The rows of a group lie close to one hidden flat surface of 6 dimensions, which passes through zero. Surfaces can cross.
Some rows, each with its group after it:
[ 14 -31 -15  16 -29  23  -2  17   7]
N
[-19   0 -17  17  -2  -3  12  -6  12]
M
[  8   7 -15   5 -38   5 -11 -27   1]
M
[-36 -23 -26  26  26 -28  12 -42  -9]
E
[-21  21  16  10   5 -13   3  14  -2]
E
[ -3  -7 -16   9  11  16   3   5  14]
M
[-10  43   3 -25  14  15 -12 -17   7]
S
[ 9 21  6 13  4  9  8  6  5]
N
[-15 -18  -3   7   2  -1   9   7  -6]
S
[ 24   5  -2   3   7  12 -13  -3   5]
N
[  3   1  27  15  12 -12   0  18 -25]
N
[  4  20 -11 -15  -7  -5   4 -22  16]
N
[  8   9   5 -10  -5  -5   7   3   3]
E
[  1  10   4   8   9 -10  -7 -14 -11]
M
[-17  -8   4  -9  16  -2  19  26   7]
M
[-37  -6 -28  25  -6   5   0 -27   3]
M
[ -3 -30  -6  34  22  21  11  18  -8]
S
[ 19 -34 -27  -1   2 -26 -29 -24  10]
N
[ 20 -27   3   4  20 -29  17   2  -7]
S
[  9  12   6   7 -24 -44  37  -2  11]
E
[ -8  18   3 -12  -8  27 -21  -2  -2]
S
[-11  10   9   4 -11   3 -12   5  -9]
S
[ 16   7   4  -5  -5 -18  12  -6   3]
E
[ 34  32 -15  -2 -12  20  -7 -19  28]
M
[ 24  10  25 -49  12 -18 -23 -15 -20]
S
[  8  12   1  -5 -16  27   8   4   7]
N
[-25   2  -1   6  -8  -2   8  13   3]
E
[-15   5   2  -7   9  21 -11   9  -1]
E

New rows. What belongs after each?
[ -8 -12  -2  -9 -14  11 -25 -26 -25]
M
[ 6 28  5  5 11 16  8  4  9]
N
[  8 -15  13   0  11   6 -14  13 -19]
N
[-15   6  -5 -17  28  -8  18 -12   7]
S
[ 24  -4   3 -26 -23  22  -9  -5  -5]
N
[ -7  -1   2 -11  -4  -6  -2  -2  -2]
S
[ -6 -31   1   7  21 -15 -17   6 -14]
N
[ 8 26  6 28 -4  1 -4  3  1]
S
[  2   1  -9   3  -7   9  -4 -10   5]
M
[-17 -36 -18  -6 -14  28 -10  -1  -5]
M
[ -7  16  16 -36  12  14  -5  -8 -13]
N
[ 30   8 -10 -38 -20  18 -23 -15  17]
S
[ 20 -33  -6  15  32 -18  27   3   2]
S
[ 28  -7  -7  17   9  18 -34 -22 -12]
M
[ 29 -29   3   2 -12   5 -13   4 -12]
E
[ 20  -1  13   9 -30  -2 -24   9 -13]
S
[-6 49  8 13 20 12 21  4 13]
N
[ 0 -1 -6 23  2 -3  6  9  8]
N
[-22 -16 -13  -2 -14 -34   9 -11   4]
N
[ 12 -13  -5  16   6 -12  15   3   4]
S
[  0   1   7 -14   9   2   7  15   5]
M
[  4 -27   4  -1 -16 -11   5   7 -11]
E
[  5  20   3 -15  10  -9  -4 -17   2]
N
[-16  -4  12  22 -10 -35  -3 -14 -27]
M
[ 32  -7   5   1 -10  -2 -16  -3  -7]
N
[-20   1   2  22  -7 -13  22  13   1]
N
[-18  15   2  26 -23 -10   3   7   0]
S
[ 11 -38  17 -13   0 -18 -24   3 -35]
N
[-11 -11   2  -2  21  -8 -10   0  -9]
N
[-4 -2 -1  6 -9 -9 13  9  8]
M
[-30  39  13   8   3  16  -7  32  12]
E
[10 -8  5 -8 -2  1 -9 -2 -7]
N
[ -5 -12   6 -18  15  12   0  17  -3]
M
[ -8   4   3 -10  -1  -5  -2  -3  -2]
S
[-15   7   2   4  -5  11  -7   4  -4]
S
[-17  -1   5  -2   8  10  -3   5 -10]
S
[13 23  4 31 26  0  0  9  8]
N
[ -7 -19 -16 -11 -29 -32   3 -20   6]
N
[  2   7  -4  46  16 -26   9   0   6]
M
[13  4 11 -8 -3 -7  3 10 -2]
M
[ 18   6  -9   8 -15  10 -18 -25  -2]
M
[  1   5  16  18   5  -3  -4   7 -15]
S
[15  8 -6  1 21 15  0  5 17]
M
[ 35  -6  24 -41 -20  21 -10  26  -7]
E
[ -5   8  10  -8  -7 -14   2  -2  -8]
M
[ -5 -10  -2  22   4 -25   3   3  -2]
N
[ 13 -24  -9  -2  -1  -6   9   1   5]
S
[  7  -7  13 -18  16  -8  -7 -10 -19]
E
[ 20  -9  17 -24  -4   2  -8  10 -14]
E
[ -2 -24  10 -14  -4  -4  -2   7 -17]
E
[ 23 -21 -25 -11 -16  38 -16  -4  17]
N
[-10  33  10 -24  17  45   7   3   2]
N
[ -3  -8   8  35  -9 -45  22  10  -8]
S
[ 43  -7  20 -16 -32  -1 -11  12 -12]
M
[ -3  -5  32  -2   7  -2  -1  20 -34]
N
[ -5   8  43 -24  -1 -11   3   8 -41]
N
[-21  -5 -11 -35  -1   1   5 -11   9]
S
[ 31 -22  -7 -28  -7  15 -18  -5   3]
S
[  0 -15  20  20 -23 -16  -2  34 -15]
E
[-1 16  1 38 41 16 13  5  1]
S
[  6  -7   0   2 -13  21   0  11   0]
N
[  4  30  12  -6  -8 -10 -11  -7  -2]
S
[ -1   9 -29  25 -15  15  17  -2  35]
S
[-17  11  -4  -5   1   1  -7 -21  -7]
M
[-22 -14 -10 -16   9   7   4 -10  -4]
E
[ -6   8  17   8   1 -10  11   9 -12]
N
[ 2  4  3  0 -5  0 -5  0 -2]
S
[-20  -4   6   0  19   7   1  11  -8]
N
[ 23 -30  13   8  25 -10 -32   7 -23]
N
[  9 -12   0  -6  -9 -21   5  -1  -1]
S
